The same things were measured in two ways. Each way mixes the same 7 hidden numbers, adds some noise and spreads widely along 6 directions of its own, which tell nothing about the thing.
In the rows, zero is written as 128.
Some things both ways: the first way, then the second way.
[ 73 123 143 104 137 134 155 149 118 107 106 115 106]
[185  93 132 164 146 151 137 174 131 112 100 199 106 100 131 148 169 162
 139 106 134 140 100 105  69]

[123  92 126 132 134  61  94 118 126  86 143 147 108]
[141 131 131 137 134 156 120 141 116 138 114 141  98 109 157 140 142 108
 148 101 128 148 120 150 119]

[ 81 125 116 140  46  78 116 134 102 152 167 168  95]
[160 119 136 179 157 174 119 167 124 113  85 173 106 101 180 145 137 146
 135  69 129 174  93 134  84]

[187 231 224 113 122 145 155  88 168 129 147  91 175]
[173 134 109 112  87 156 108 154 137 155 116 154 106 114 132 127 153 105
 143 132 150 157 103 143 138]

[124 144 150 160 199 203  85 136  61 131 107 134 150]
[166 107 111 117  37 183  63 144 123 141  95 109 130  76 128 163 125 164
 164  76 154 170 112 158  62]

[109 152 155 173 180 137 155 115  88 115  95 122 104]
[161 116 116  59  33  96 102 115 134 126 157 101 121  84  59 143 150 120
 148 158 128 103 153 142  87]

[ 90  80 137 134  94  40 129 126 138  82 128 134  47]
[132 151 155 129 156  68 163  86 114 113 178 151 126 166  62  75 153  96
 150 181  99 110 157 119 171]

[129 128 106 122 133 127 128 109 131 158 127 121 165]
[173 117 116 102  93 129 127 181 145 130 119 167 109 114 113 113 158  96
  84 177 183 121 113 116 121]

[104 116  78 127  83 168 131 164 101 148 136 160  54]
[142 137 160 116 161  94 166 110 108 105 172 144 119 132  85 113 144  86
 163 141  75  97 138 162 128]

[121 125 127 130  81 156  74 157 115  86 133 148  51]
[114 158 121 154 108 131 121 118 131  96 120 139 141 156  92  84 146 105
 121 144 135 185 118 149 131]

[136  86 102  89 161 116  91 185 113  92 161 162 143]
[162 103 150  61 113 174 122 141 162 126 153 126  71  63 143 152 162 113
 121 132 139 116  86 150  91]

[132 134 233 125 139  50 175 142 143 148 160 141 114]
[116 156 124  94 103 149 130 104 139 104 149 134 125 174 121  94 109 155
  77 129 155 204 113 108 141]

[136 110 108 120 158  14 161  73 168 148 147 138 173]
[147 143 129 103 120 126 127 129 123 149 130 121  84 100 163 141 147  76
 139 123 116 111 142 145 135]

[143 146  63  97 132 208  69 115 102 101 150 111 198]
[177 106 134  89  85 150 100 135 135 163 123 105  88  51 130 158 173  90
 163 125 143  98 128 158  91]

[116 132 108 101  88 135 157 133 150 173 126 119 158]
[148 127 171 163 145 129 128 130 125 119 131 179 114 126 126 107 142 140
 162 126 141 146 114 120 129]

[ 99 133 134 129 103 131 103 176  99 104 152 162  65]
[118 141 184  99 159  65 153  67 106  55 193 107 131 147  75  98 118 126
 131 143  68  93 145 135 121]

[ 75 110  99 136 141 197 194 182 114 209  92 140  85]
[147 115 154 150 129 132 119 154 132  98 131 165 113 103 123 138 140 139
 153 119 120 132 104 146  95]

[121 115 165 142 120 144 144 118 134 116 109  89 113]
[128 137 111 126  80 140 109 115 157 108 107 123 105 111 122 118 163 128
  95 135 158 177 129 115  89]

[147 121 102 143 129 135 142 119 147 167 137 130 193]
[119 135 144 119 118 110 103 123 151  55 127 123  93 104 160 140 125 142
  79 138 111 133 102 111 101]

[102 128  73 119 125 111 118 100 113 103 126 114 143]
[130  84 175 210 205 138 117 156  53 129 100 173 143 141 154 148  94 171
 195  88 123 114 137 119 129]

[134 129 127 125 149 105 113 139 126 161 124 153 102]
[135 137 156 119 117 138 128 114 108 115 146 124 134 135 107  99 118 105
 144 115 136 148 134 167 121]

[168 108  95 121 126 195  59 121 110  79 152 113 215]
[129 138 116 107  71 170  98 124 141 171 114 125  88 106 162 135 137 112
 126 126 179 185 146 129 126]

[115 124  89 166 191 162 130 154 127 181  76 156 122]
[122 125 137 127  65 116  89 174 143  73 110 135 130 106 127 129 108 112
  85 155 162 139 111 150  97]

[124  54  46 119 133 142  52 164 109  96 142 155 140]
[ 79 152 173 135 116 145  88  61 128 115 137  75 107 113 147 118 113 121
 156 103 129 172 146 159 123]

[118  99  99 115 160 116 137 134 138 134 110 112 108]
[129 115 144 115 103 135  90 134 134 116 126 120 114  98 106 121 148 102
 127 165 161 114 108 142 123]

Other things, the second way, with their names:
(462): [136 147 149 161 166  94 135  95  86 100 129 122 137 160 114 100 123 129
 143 114  91 128 138 119 141]
(13): [144 151 129  83  54  78 101 124 154 119 146 115 111 114  84  98 152  64
 106 211 153 105 139 137 150]
(303): [130 145 134 136  80 118  74 102 136 144 132 128 126 118  82 116 151 119
 198 165 131 146 109 145 170]
(8): [164 104 137 122 156 128 162 174  83  91 136 178 158 190 102  99  98 159
  79 133 152 131 118  98 124]
(98): [145 143 124 111 148  97 178 134 121 102 157 168 105 161 131 113 132 115
  95 141 107 133 150 103 131]
(254): [162 130 173 165 162 127 117 132 101 149 123 154 114 120 140  97 142  91
 187 124 136 113 120 146 158]
(21): [154 122  92 114  92 184  86 167 117 151  84 113 114  96 151 158 142 100
 128 113 146 141  92 160 124]
(73): [135 109 155 145 159 150 135 129  94 136 125 140 123 128 127 124 133 123
 156 103 137 135 139 139 110]
(103): [180  95 144 105 132 139 126 170 144 110 130 166  80  72 144 163 161 134
 120 127 125  99  94 120  81]
(226): [ 83 136 168 147 133 155  75  63 130  99 135  86 118 105 118 137 125 149
 191 106  98 163  95 165 129]
(417): [118 128 187 160 164 118  98  93  90 108 138 128 128 148 137 121  95 168
 182 116 117 127 116 114 155]
(163): [154 127 152 118 144  88 167  96 113  89 140 132 104 135 140 105 137 156
  74 104 133 128 182  61  59]
(208): [127 114 137 153 107 161  96 137  99 116  93 122 127 118 167 150  99 174
 135  66 147 177 132 129  80]
(10): [119 136 124 100  39 141  62 123 140 127 100  71 125  96 118 110 131  74
 100 167 196 137 131 161 127]
(437): [133 149 106 126  90  73 142 153 149 107 126 163  97 133 117 107 163  76
  65 200 152 123 158  97 133]
(284): [121 131 152 127 131 121 108  96  91 140 146 115 119 142 148 130  94 152
 176 103 120 144 150 122 151]
(321): [140 135 142  90  72 139  72 102 146 138 138  92 102  89 110 126 150  99
 158 154 143 127 103 161 147]
(340): [ 90 140 162 147 123 104 105  97  94  95 129 105 143 159 135 102  79 137
 123 123 139 149 156 124 143]
(245): [128 129  89 116  93 172  90  84 188  67 108 105  78  66 119 164 197 186
  89 104 104 191  74 100  31]
(57): [127 143  85  99  45 128  97 116 145 142 125 105 106  92 106 154 159  95
 154 140 121 149 149 155 111]
(150): [ 72 162 156 137 116 139 109  64 127  85 144  85 121 131 133 115 106 119
 148  94 100 187 140 171 120]
(133): [105 148 138 110 112 142 100  99 130  97 132  93 117 122 127 128 126 107
 125 124 107 150 113 165 127]
(195): [132 139 104  92  74  95 128 157 148 104 145 146 110 129 104 131 134  92
  91 187 137 126 136 128 137]
(70): [173 121 156 142 141  97 117 128 114 108 154 167 132 130  68 111 151 142
 190 157  93 103  86 131 150]
(64): [187 120  87  98  18 147  67 143 165 151 113 128 120  68  43 135 201 109
 171 180 157 137  86 153 114]
(85): [134 127 122 142  90 162 102 159 126 128 103 135 134 120 116 118 134  92
 140 130 156 160 112 175 129]
(339): [140 123 115 109  91 162 101 113 146  85 106  95 106  74 130 146 164 138
  90  96 128 155 112 140  39]
(149): [146 126 117 104  87 131 131 156 148 111 124 148 103 109 128 125 146 106
  79 147 156 142 130 123  94]
(131): [134 131 113  89  75 170  99 119 161  54 119  82 114  81 113 139 149 134
  67 101 119 173  83 162  41]
(466): [117 137 165 133 158  79 168 100  85  69 146 131 138 181 134  80  83 146
  62 122 143 138 194  80 100]
(274): [156 123  77 151  98 179 112 206 150 117  71 191 102 116 169 157 149 143
  83 118 156 188  74 112 106]
(390): [155 146 151 119 151 124 173  89  84  90 162 124 149 169  98  92 105 148
 133  64  91 166 145 142  92]
(166): [123 134 127 126  99 132 131 126 149  61 117 118 111 105 125 116 145 118
  64 114 131 167 134 139  42]
(297): [135 128 132 107 129 137 149 112 141  71 135 112  86  92 148 137 156 129
  71  97 106 145 137 123  35]
(243): [120 139 103 152 116 140 123 175 112 104 107 159 152 172  98 103 122  97
 101 155 146 165 112 151 149]
(461): [123 136 139 112 144 151 132 118 129  88 149 138 115 144 118 117 129 141
 105 128 118 158  95 130 122]
(132): [114 136 174 112 161 111 170 101 126  81 174 141 100 138 129 113 120 132
 111 115 101 139 154 123  98]

Some of these things the first way, each followed by its name:
[122 165 163 139 129 132 187 123 151 161 115 114 118]
(149)
[163 156 138 123 149 152 100 116 103 159 140 124 168]
(8)
[156  85 139 178 102  99 100  95 126 104 111 106 102]
(303)
[202 153 149  93 132 167 122 136 153 123 152 113 161]
(461)
[108  56  59 130 199 113  83 130  81 121 149 164 139]
(21)
[183 103  75 126 151 136 107 130 135 149 136 140 149]
(133)
[173  96 131 132 181 122 137 140 165 144  98 128 114]
(150)
[113 147 137 106 126  78 132 131 131 120 169 152 135]
(321)
[169  91 127  86 135 177 104 137 134  36 131  78 175]
(245)
[140 133 135 132 131 174 150 133 128 161 124 106 160]
(103)
[ 86 173 128 102 106  61 126 126 100  44 153 155  87]
(64)
[155  98 106  81 183 120 131 154 156  85 123 121 127]
(226)
[134 159 223 108 195 120  66 151 107 101 128 150 104]
(390)
[113 126 137 110 143 113 155 132 142 137 123 122 125]
(297)
[118 126 110 148 128  95  92 115 117 126 139 144 150]
(340)
[166 162  98 144 123 131 152  79 136  91 124 110 148]
(57)
[145 106  60  88 168 115  78 122 118  90 141 137 184]
(339)
[100 127 111 157 122  78 181 100 148 187 117 135 119]
(13)
